The rows are grouped in 4 different ways at once. Each group adds its own fixed numbers to the row, and there is some noise. The rows also spread widely along 15 directions, which tell nothing about the answers.
Known rows, each followed by its group in each grouping:
[  8  -1  13 -12 -10   5   5   4   4  -1 -17 -14  -3   2   5  -1   3  18
   1  11   1 -19   0   4   3   0  13  -2 -12 -10  -1   1  -7] -> Z_74 Z_452 (3) zaru
[ -9  -2  -2 -15  -3 -19  -1  -2 -13   1  17   2   5  -7   0  -6  11  23
  -2  14  13 -23 -10   1   9   4   8  -7  15   6   2 -11  14] -> Z_183 Z_342 (3) zaru
[ -2  11   8   4   5 -10  13   8  -5  14  16 -20 -26  13 -10  27   2  -1
 -13  -7  16 -13  -6  10  -2   2  25 -18  -3  -6   4 -13   9] -> Z_74 Z_276 (1) Kuvem
[ -1 -11  -1  -3  -6  -3   3 -10  -4 -16  -1  -4  -3   4  -2  -3  -3  10
   0  -1  -4  -7   9  -3  -2  -1   4  10   6   4 -16   9  -7] -> Z_183 Z_934 (2) Kuvem
[  9 -10  19   6   6  12   1  -9  -6   0   5  -6  -8   1   7  -6 -11  -8
   7 -19  11  14   6  12  -6  14   3   6   3  -4  18  -6 -11] -> Z_998 Z_342 (2) Vimu
[  6   0   0 -12  11 -14  -5  -1 -17  -2 -16  12  -3   2   4   7  -7 -13
   1  -3   4  -2  -7  14   2  10 -11   0   3 -13  -3  -2  -2] -> Z_998 Z_934 (0) Belu
[-19   7  10 -13   5   5  -2 -26   9  -5  26  -9   8 -17 -18 -17  -9   7
  11  16 -13  12  -2  -5   0   7   3  -6   4  29  -1   3  15] -> Z_74 Z_452 (1) Belu
[  5  15  16   2  -4   6   2  -6   1   2 -10  -1  -2 -23 -15  16   2   2
  -5  17  -1 -10   0  -3  12  12   9  -2 -32   4   8   9   6] -> Z_74 Z_276 (0) Vimu
[ -4   4   2   5   0  18 -13  -7  10  -9  -4  -2   8   0   7   3 -19  -2
   8  -6 -12   3   3   1 -10   3 -15  -1  -4  -7   6   5 -14] -> Z_183 Z_452 (2) Kuvem
[-19  -3 -10  -4 -12  23  -3  -3  17   6   0 -13  -4  10  -6  -5 -18  16
  -2  -1  10   5  -7  -9 -11  -3  13  -6 -10   4 -13  12   7] -> Z_998 Z_276 (1) Vimu
[ -6   2  -4 -12  -3 -13   4 -11  -8 -10  15  11   4  -3   1  -2  -4  12
  -8  -9   4  -8   0  -1  -3  -3  -1 -11  15   3  10  -8   3] -> Z_183 Z_276 (1) zaru
[-14   8  -1  -3  -9  -6   8 -11  12  -7   7   1  14 -10  -9 -10  12  18
  -9   5 -24  -6   5  -9  -9 -18  16  -2 -13   7  -1   2   4] -> Z_183 Z_452 (1) Kuvem
[-10  12  -5 -11   4   4  -9  15  13  13  11   6  11  10   6  -4  10  -2
   7   8   1   7 -16   3  -5 -11  -6 -12   2  -3  13 -16   8] -> Z_74 Z_276 (3) Belu
[ -6   4  -9  -5  -4  -4   4  12   8   3  -6  -8   7  12   8   2  12  13
  -2   2 -19 -14  -5   6 -10 -24   7  -4 -13 -17  -5  -6  -6] -> Z_74 Z_934 (3) Vimu
[ 14  -8  -5  -2  -7  16  14  -3  15   7  14   3  -3   0   3  -8   4 -14
   8 -18  16  13   0   4   4 -13  13  -1   5   5   9 -12   6] -> Z_998 Z_276 (3) Kuvem
[  2 -10   2   8  -3   9   1   6   7  -3   2   1  -3   8  10   2  12  -1
   5  -5   3  -8  10   5  -2   0   7  14  -7 -14  -5   0  -5] -> Z_183 Z_934 (0) Kuvem
[  6   9 -13  -2  -1 -13   4   4  -7  -3  -3   3   1   5   0  18   1   1
  -4  11   1 -15  -3  -6  10  -9   1  -7  13   7  -5  -1  -2] -> Z_183 Z_452 (1) Belu
[  0  -5 -13 -20 -13  10   4  -6   0 -15 -14   5  12  14  13 -23 -13  26
  -3  -7  -3   5  -2  -6 -14 -18  -7  -7  19  -5   2   2 -16] -> Z_74 Z_342 (0) Vimu
[  9 -19  -7   8   3 -15   1 -11 -13  -2  -9   0  -4  -6  -4 -15 -13 -16
   3  -5  -1  14  -3   6  -2  -3 -11  23   4  10 -13   0  -4] -> Z_183 Z_276 (0) Vimu
[ -5   1 -18  -7  12  -7  -4  -3   1   4   2   6  13  -7   9   5   5  -9
  22  12  -8 -18 -13  10  13   1   5   8  -6  -5 -18   2   6] -> Z_74 Z_934 (3) Kuvem
[  0 -13  -5  28   2 -21   5  -8 -16  -6  -6  19   0 -17  -1   0 -10   1
 -22 -23  10  -3   4  -3 -14   7  10  17 -10  -6   9   8 -17] -> Z_74 Z_452 (0) Kuvem
[-25  -9  12  -7  -5 -18  -8  -1  -4  -8  28  -5  -3  -9 -13 -12  13  17
 -16   0 -12  -8  -1  10 -16  -7 -10  -9  -2  -6   8 -18  18] -> Z_998 Z_934 (3) Belu
[  4  -6  -9  -3 -11  -1  -2  16   0   7   9  -8   7   3   9  -4  20  14
   8  19   2 -16  -8   1  14 -19  -7   2  14   4   4 -17   2] -> Z_183 Z_276 (0) Vimu
[ -8 -24   5   4  -6  -8  -4 -10  -5   9   8  -8  -5  -9 -11 -25 -15  10
  -6  -7  18   9  -9   7  -9   6   8   9  -1   8  -3  -3  11] -> Z_183 Z_934 (3) Vimu
[ -9  10   1  -4  13  -5 -17   4 -11  -3  -6   3  13   8  11   5 -10   7
   7   6  -8  -2  -7   0  -3   5 -17  -2   8  -4  10   0 -17] -> Z_74 Z_276 (1) Vimu
[ 10  -5   9   6 -10   5  -6  11   5   3  -4 -13  -5   0 -10   0   5  -5
  -1  18  -5  12   1  -2   6 -13 -16   2   0  13  -1  -6   2] -> Z_998 Z_452 (2) Vimu
[  7  -2   4   9  -3  17   0  -1   9  -3  -1 -10  -1  -5  -3   1  -3  -6
   9  10  -7   5   7  -4   3  -1  -2  10  -6   8  -5   6  -8] -> Z_74 Z_452 (0) Belu
[-10  -1  -2 -21  -3 -18   6  -1  -5  -5  16  15  -1   8  -1 -11  17  12
  -8   6  10  -4  -4   1  -2  -5   2  -8  20   4   1 -15  16] -> Z_183 Z_276 (0) Belu
[  9  -8   2   1 -14   4   7  -8   0  12 -10 -24  -5 -22 -16 -12 -14   4
  -2   2   5  -1 -13   3   4  -9  14   1 -18   7  -2   3   8] -> Z_998 Z_934 (1) Belu
[ 13   7  23  -1  -3   1   2  15   1   5 -25   1 -11   8  -9   2  13 -11
 -15   5   4  15   4   2  -6  -2   1   5 -20  -8   7  -2  -2] -> Z_998 Z_276 (0) Belu
[  2  -4 -12  -8  -5  10   3 -16   6   7   0  -5   1 -21  -5  -7 -17  -7
  14   7   5  -5 -15   7  10   3   3   1 -13   7 -10   3  15] -> Z_74 Z_276 (0) zaru
[  4  11 -10   5 -12   5   1   4   2   2 -18 -18  -1  -5 -13  13 -14   5
 -12   1  -9  -3  -8  -9  -6 -18   2 -10 -18   0  -4   9  -7] -> Z_998 Z_342 (3) zaru
[  3  10  23 -23  -9   6  -1  12   8   3 -15 -14   2  16   4 -10  11  22
  -4  14  -1  -5  -4   6  -7  -7   6 -14  -2 -12  14 -13  -4] -> Z_183 Z_452 (3) Belu
[ 10 -13  -4  14 -11 -24   5   5 -15 -16  -4  19  -6 -13   2  11   6  -2
 -28 -17   2 -16   9   3  -5 -11 -12   0  -4 -17  15  -8  -8] -> Z_998 Z_452 (3) Belu

New rows, each followed by its group in each grouping:
[  1   5  -1  -5   6 -12  -2  -1 -13   4 -17 -11  -7  10   0  14 -16   2
   2   9   9 -16  -9   6   5  12  10  -2   3  -4 -16   7  -4] -> Z_183 Z_452 (1) Kuvem
[ 11  21   4  -9   9   1  -5  10  -8  -3 -33  -6   8  12  13  29   1   4
  12  15 -10 -27   2  -1  13   6   5   2 -10 -13  -7  14 -23] -> Z_183 Z_934 (1) zaru
[  8  -3   0  18  -1 -13  -1   4  -9  -2 -19  15   7  -9  -1  -1   1  -1
 -16  -3   3   5   3  -8  -6  -1   1  14  -9  -1   9   8 -17] -> Z_74 Z_452 (0) Kuvem
[ -5  -6  -4  15  -2   3  -8   9  -5  12  -4 -13  11   3  -1 -13  -9  20
  -6   0   5  14  -9 -10 -13 -10   2  10   3  11   8   3 -20] -> Z_74 Z_934 (0) Vimu
[ -2 -12   1 -18  -7   6   3 -10   5  -6   8  12   4   0   8 -19   0   9
   8  -6  15  -3   1   3   1   5   6   2   8   0   3  -5   7] -> Z_183 Z_276 (3) zaru
[  0  -8  -4  20  -8  -3  -5  -3  -2 -13  -9  -3  -1  -6  -8   3 -16  -4
 -15 -11 -16  10   9  -7 -13 -14 -19   6  -9   1   0   9 -15] -> Z_998 Z_452 (1) Vimu
[ -8  -8  16   4 -12  10  -6  14  11  10  27  -7   1  -4  -4  -9  26  14
  -1  17   8   3   0  -3   5  -7   0   0   1  13  18 -17  13] -> Z_998 Z_276 (2) Vimu
[ -2   2   3   0   5  -6  -5  -3  -6 -10 -14   5  -8   7  -1  12  -8  -6
  -5  -1  -2  -5   4   7  -6  10  -5   2  -5 -13 -10   5  -4] -> Z_183 Z_452 (0) Kuvem
[  8  14 -14   5   1   0  -7  10   9  10 -13  12  21  -7   0   3   4 -13
   1   3 -13  13 -13  -7   1 -21 -10  -3  -7   5  12  -3  -7] -> Z_998 Z_452 (3) Kuvem
[ 13  -3  -2  -3   4 -14   7  -1  -8   9 -14   2  -9   3  -1   2  -6 -12
   0   1  15   1  -9   6   8   3  12   0   4   2  -7   0   3] -> Z_74 Z_452 (1) Kuvem
[  3   1   2   6  10  11   6  -9  13   5   5  12  15  -7   6  -8  12 -17
  18  -2  -9  18   4   0   4  -2  12  21 -12  12   5   1  -6] -> Z_998 Z_276 (2) Vimu
[ 16  -3  14   0  -6  -7   5  -8 -13  -5 -13   6  -6  -5  -4  -1 -11   4
 -14  -6  16   6   4   0   1   9  -1  -2   7   5  16  -1  -9] -> Z_183 Z_452 (0) Vimu
[ -9 -10   4   9  12  -6  -5 -21  -5  -1  14   4  16 -18   4 -17 -10   1
  13  -6  -4   3  -2   6  -4  14   5  16   5   9   8  -1  -7] -> Z_183 Z_452 (2) Kuvem
[ -2  -2 -19  -9   4   0  -1  -5   3  -1   0  16  12  10  12  -5 -10  -5
   6 -10   3  12  -7  -1  -2 -10  -5  -3  18   3   0  -4  -7] -> Z_998 Z_452 (3) Vimu
[-10  -8  -5  -4   3  -8  -9  -8 -11   3   4  -5  12  -3  -3 -19 -13  17
   2   2   7   3 -11  -5  -5   4   3   7  14  13  -2   2  -7] -> Z_183 Z_934 (3) Belu
[  4 -10   0   3   3 -17   2  -3  -8  -3   0  -2  -7   0  -3  -2   4 -11
   0   6  -8   0   0  13   2  -3  -9  10   2   0 -12  -9   6] -> Z_183 Z_452 (0) Vimu
[ 13  -6   1  16  -5  21  -3   2   8  -8  -4  -4  -2   1  -1   4  -7 -20
   6  -8 -10  21  14  -7   0 -13 -19  13  -3   8   3   5 -15] -> Z_998 Z_276 (1) Vimu
[ -3  -5 -12  10   9  -3   3   8  -7   6   7 -11  -6  13  15  12  -1  -1
   9  -9   5 -19  -5  14  -7   1   8   9   2 -17  -6  -9 -12] -> Z_183 Z_276 (0) Belu
[ -4   6  18  -2  -7   1  -6  -2  11  -7   4  -2   4 -18 -10  -3  15   0
  -4  15 -25  -6   3   9  -3  -8 -15  -5 -21  -7   8 -10  16] -> Z_183 Z_452 (0) Kuvem
[-20  -5   1  19   7   8  -2   2   7   5  18 -25   2   9   6   1   1  12
   8  -3 -16  -3   6   2 -15  -7  13  13  -5   0  -4   0 -18] -> Z_998 Z_452 (1) Vimu
[ -4   6  17  -6  -3  -8 -12   8 -10  -7 -13   5   5   2  -2  -1   6  14
 -13  10  -5   3   1  -5  -5   0 -17  -3  -2  -2  15  -2 -10] -> Z_998 Z_276 (2) Vimu
[ 11  22  12 -12   3  -3   2  -6   4   1 -23   1  15 -11   0  -1   1  -1
   3  14 -26   2  -9   6   2  -9  -2  -9 -17  -1  16  -3  -8] -> Z_74 Z_452 (2) Vimu
[ -9 -11  -5  -2 -11  -8  -9  -8 -11  -7  -1   8  11  -9  -7 -13 -10  29
 -10   6  10  -3  -2 -17   1   3   0   5  11  17  -1  11  -6] -> Z_183 Z_934 (3) Vimu
[ -2  -6  -8   4  -8   2   2  -4   5   2  12   4   4 -11   7   0  -1   8
   0  -7   7 -17  -6   8  -1  -3   4  -4  -1 -10   8 -10   5] -> Z_183 Z_452 (0) Kuvem
[ -3   0 -10   1  -6  13  -6   5   6  -4  -2 -10   2  10  -2   8  -9   7
   0  -4  -4  -1   1  -8  -4 -12  -6  -4   4   1  -8   7 -11] -> Z_998 Z_934 (3) Kuvem
[-18  -7 -12  -1   3   1   2 -15   7   3  22   0  -6   3 -10  -3 -15   0
  -2  -8  11  12  -6  -1  -7   3  11  -5   8  15 -13   0  13] -> Z_998 Z_452 (3) Vimu
[  4  -3   6   3  -3  -6  -2  -5 -11   0  -6 -17 -16  -4 -25   9 -16   0
  -7  11  11   4  -2  -8   8  10   6   3   1  20 -18  15   1] -> Z_74 Z_934 (3) Kuvem
[-10  -5   4 -10  -4  -4  -9   9   2  10   3 -11 -10  10 -16  -6   3   0
  -6  15   3  12 -11   6  -3  -7 -10  -6   2   7 -14  -9  23] -> Z_998 Z_934 (0) Vimu
[  6  -5   9   0  -7  13  -8   0   6 -12  11  17  14  -7   1 -19   6  -1
   4   4  -1  25  10 -14   1  -8 -23   7  16  19  25  -4  -8] -> Z_74 Z_276 (2) Belu
[  9   2   0 -19 -14  16   3   0  18  -3  -7   7   3  -2   8  -1  10  -1
   8  14  -3 -10  -2   8  12  -8  -5  -9  -7  -8  -2  -7  17] -> Z_183 Z_452 (0) Vimu
[ 19   9   5 -13 -10  10  -2  21   4  12 -22   0   1  11   8   4   1  -3
  -2  -1  14   1 -12   6   3 -12  -4 -16  -2 -15  19 -10  -1] -> Z_998 Z_934 (1) Belu
[ -4  11  -2  -3  -3  -5   3   9   0   3  12   6  -1  10  -8   6  14   6
 -16   1   2  12  -1  -8  -6 -16   1 -14  11   9  10 -10   7] -> Z_998 Z_342 (0) Vimu
[  9   6  15 -11   2  19  -2   3   3   3 -10  -9  -6  10   6   6  -8  -4
  11  -2  11   3  -1   6   5  10   2  -5   1  -6   8   0  -7] -> Z_998 Z_276 (1) Kuvem
[ -9 -10  -6  -7  -7 -12   9 -20  -2  -1   0  -1  -4 -16  -6  -6 -13  12
  -7  -2   5 -19  -9   9  -1   6  19  -3 -13  -3 -10   1  12] -> Z_183 Z_452 (3) Vimu
[-19  -3 -18  27   1  -9   4  -5   8   2   7   0   2  -8  -2  11  -6   3
 -13 -17 -13 -15  -2   3 -23  -8  18   8 -27 -15  -8   6  -4] -> Z_183 Z_452 (2) Kuvem
[ -5  14  27  -2   8   3  -8  -4   6  11  -2 -13   9 -11 -16  -9   5  -1
   1   8 -20  19  -4   4  -7   0   1   0 -23   9  15  -5   1] -> Z_998 Z_934 (3) Vimu
[ -3   0   0  -5  -1  11   2   5   9  10  -3 -15  -7  22  -7  -7  -4   3
   3  10   8  19  -3 -11  -3  -5  15   1   5  15 -16   7   4] -> Z_74 Z_342 (1) Vimu
[ -7 -12  -8   5 -21  14   3  -5  17   1   0   2  -1  -9 -11  -9  -9  13
 -13  -3  11   4  -2 -11  -5  -9  11  -1 -15   5  -5  10   9] -> Z_998 Z_452 (3) Vimu
[ 15  -6  -9   8  -3  10   2  12   7  10  -3  -8  -2  14   5  -5   0 -12
   8  -5   9  14  -5  -2  -3 -15   4   8   7   2  -2  -5  -7] -> Z_183 Z_342 (3) Belu
[  2 -16  -5   7  -8   8  -1   0   7  12   4  -1  -3  -4  -5 -12  -9  -3
   1   0  20  13  -9  -1   1  -1   6   7  -2  10  -3   2   9] -> Z_74 Z_934 (2) Vimu
[  9  -9 -19   0 -17  -4   7   1   7   0 -15   9  -3  -1  -8  -2  -8  -6
 -13  -5   4   6  -8  -3  -3 -22  -3  -3  -8  -2 -10   3   9] -> Z_74 Z_934 (2) Vimu
[ -6   4  -3  -2   5 -11   5 -14  -4   0  10  10   5 -21  -7   0   6  -1
   1   7  -2 -11  -7   3   7   7  14   2 -11   4  -3   1  15] -> Z_74 Z_342 (0) Kuvem
[  2  -6 -15  -9  -6  -7  11  -9  -3   3  -1  11   2  -2  -3 -12 -10  -1
  -5 -11  18   9 -10  -4  -1  -8   9  -2  10   9   1  -1   4] -> Z_998 Z_276 (1) Belu
[ 18   7  16   1  -6  22   0   2  16  -4 -18   6  11  -5   3  -5   5  -7
   9   7  -5  16   9  -8   5  -2  -1   7 -10   5  16   7 -14] -> Z_74 Z_452 (2) Kuvem
[-15  -2  -6  -3   3  -4  -3  -6   5  -8  14  21  -2  10   2   5   0   1
  -6  -3   9   0   5  -3  -4   8   4  -4   7   0  -7   1   9] -> Z_183 Z_452 (3) Vimu
[ 12 -25  11  14  -6   6   5  -2  -9   6   3 -22 -18   0   1  -4  -6   5
   7  -6  28 -11   4   5   5  17  22  18   1  -2  -8   2  -5] -> Z_183 Z_342 (3) Kuvem
[  1   6 -15   1 -13  15   9  11  15  11  -6 -10   7  15   9  -3  -4  23
  -7  -7   8  -4  -9  -7 -15 -21  19  -8   0  -7   8  -2 -14] -> Z_183 Z_452 (0) Belu
[ 14 -11  -2   7  -7 -10   9   1  -7  -2 -13 -19  -4  -3   6  -4   0   0
   2  -7  -9 -16  -1  11  -2 -16   4  11  -8 -13  -1  -7 -13] -> Z_183 Z_276 (1) Kuvem
[  1   0  -5 -11 -14   2   5  11  10  13  15 -15  -6   6 -12  -8  10   0
  -1  12   8   7 -14   0   5 -24  -1 -14  10  13   2 -18  22] -> Z_998 Z_276 (1) Belu
[ -8 -10  -9   0 -20   5   3  -2  13   1  -2 -13   0  -1  -8 -11  -4  21
  -7  11  -3  -7  -3  -8  -3 -17   9  -1  -8   6 -14   5   8] -> Z_183 Z_452 (1) Vimu
[-12  -6  -4  -1  10   3 -12  -5   1   0  11  17  -7  -4  -3  12  -9 -19
   6  -4  14   0  -3   9   2  21  -5   2  -8  -7 -10   4  17] -> Z_998 Z_934 (3) Belu
[  6 -12 -14  -1  -3 -15 -15   1 -22   2 -13  29  20 -13  14  -7 -14  11
  -5  -6  26  -8 -15  -2   8   9 -13   2  15  -3  18  -1 -10] -> Z_183 Z_934 (3) Vimu
[ -9  -1   8  19  -5   7  -5   2  10   8  17  -6  -8 -12 -10  10  -5   3
 -12  -7  10  -4  -2   1  -8   6   9  -7 -19  -6  14  -2   8] -> Z_74 Z_452 (3) Kuvem
[  1 -15  12 -20   4 -11   1 -13 -14 -14  -1  23  15  -6  18 -24   9  16
  10   0   6  -8   6   7   8  13   2  12  14  -3  11  -4  -9] -> Z_74 Z_934 (3) Vimu
[  7  -7 -15 -23  -5   6  12 -17   4  -3  13 -14   9   0  13 -23 -11   7
  20  -9  -5  -3 -11  13   1 -18  -3  -4  25   6   2 -17  -2] -> Z_183 Z_276 (0) zaru
[-13  11  -9 -19   3   4   0  -2  12  -9   2  31  12   8  12   3   8   2
   3  -1  -2  -5   0  -1  -1   0   3  -8  -4 -11   1   1   6] -> Z_74 Z_276 (3) Vimu
[ -1   1 -11  -1   0 -11   5   0  -5   7   6  -7   1   9  -3  -1  -7   5
  -6 -11   7   2 -10  -1  -6 -13   9  -6  14   6   0  -6  -1] -> Z_183 Z_934 (1) Kuvem
[-14 -14 -13  11   1 -22  -9   2 -11  13   8  14   9 -11  -2 -15  -8   5
  -8   4  21   1 -18  -3  -5   5   4   7   5   7   2  -2   8] -> Z_74 Z_452 (1) Belu
[ -5  -5  -5  -1   5  -2  -4   2   1  -8   1   3   1  17  11  -2   0  -6
   7  -6  -6   2   5   2 -11  -5  -6   8   5 -10 -10  -1  -3] -> Z_183 Z_342 (1) zaru
[ -9  -7   2   8  -6  -4  -4   5  -3   9 -12 -28  -7  -7 -16  -2   4  13
  -1  27 -11 -11  -7   0   1  -2  10  15 -25   3 -27  10   6] -> Z_998 Z_342 (0) Vimu
[ 12   8   4  -3  -2  10  -3   6  -1  -2 -23 -11  12  12   8  -3 -11  12
   1  -5  -9   9  -1  -6  -7 -13  -4  -3  10   0  14   3 -34] -> Z_998 Z_452 (3) Kuvem
[ -7   4   0  10   5 -10  -5   5   0   4   7  -2   6  -6  -3   6  12  -4
   3   9 -13 -10  -2   2   2  -3  -1   8 -12  -1   0  -4   3] -> Z_183 Z_276 (1) Kuvem
[-14  12   4 -12   7  -1  -7 -11  -4 -15  -2  21  12   1   7   9  -1  13
   4   8  -3 -12   8  -9   5  17   2   0   1   1   0  12  -7] -> Z_183 Z_276 (1) Vimu
[-14  -1 -11  10  15 -11  -5  -7  -9  -2  17  -9   8   4  -4  -5 -10  -5
   2 -12 -15  17  -3  -3 -18  -8  -6  10  12  13  -4  -1 -13] -> Z_998 Z_342 (3) zaru
[  7   2  -5  -2  -3   7   7   0   7   4  -7 -10  -3   7  -1   4  -5   4
   5   3   5  -3  -4  -3   4  -5  18  -2   0   5  -9   5  -7] -> Z_74 Z_452 (3) Kuvem
[  3  -5  17   0   5 -12  -6   3 -16  -3 -13 -20 -15   5  -5  10  -5  -2
  -1   8  -7  -8   1  15   0   7  -8   5  -6  -7  -9  -1  -6] -> Z_998 Z_934 (2) Vimu
[  3  -5  -6   5   0   0   6 -10   6   1  10  18   2 -13  -3  -1   1 -18
   1  -5   4  10   2   1   7  -2   3   3  -3   9   1  -2  13] -> Z_998 Z_452 (1) Vimu
[  6 -12 -20   3   5 -11   8  -1  -5  11   0  17   9  -5  16  -3   2  -3
   8  -5  22 -10 -12   6   9   2  19  12   8   1  -2  -3  -2] -> Z_998 Z_452 (2) zaru
[ 12  -5  -4 -10  -3   6  15   0  -1  -6 -13  -6   1  22   8  -3   5  13
   6  -3   4   2  10  -8   5 -10  21  11  14  10 -12   9 -23] -> Z_998 Z_934 (3) Vimu
[  3   4  19  -9  -2   3 -15   0  -4  -6 -21   4   1  -6  -7  -3  -9   2
  -3  11   1   4  -1  -2  -1  13 -12  -1 -13  -4   5   9  -3] -> Z_74 Z_934 (3) Belu
[ 11 -10   5   1  -7 -18  -1  10 -10   4   0  -3  -2   2  -9 -14  13   0
  -9   6   7  10  -4  -3   1 -12  -4   5  14  11   4 -13   5] -> Z_183 Z_342 (3) Kuvem
[ -9  10  -3   6  -5 -18 -10  24   0  12   1  10   5  10  -8   6  13   9
 -30  -4   8   7 -10  -8 -18 -19  -4 -12  -4  -4  17 -13   5] -> Z_183 Z_934 (3) zaru
[ -5  -1  10  -8   2   5  -8  -6   0  -9  -6  -1  -7   8   1   7 -11   2
   1  -1  -1  -5   4   9  -5  13  -7  -3  -4 -11  -7   3   1] -> Z_183 Z_934 (2) Vimu
[ -1 -11 -10  11  -2 -15  -2   6  -3   7  22  -5 -14  -1  -7  11   1 -16
  -6 -10   6  -7  -8  15  -1 -11  -9  -6   4  -8  -4 -18  22] -> Z_183 Z_934 (1) Kuvem
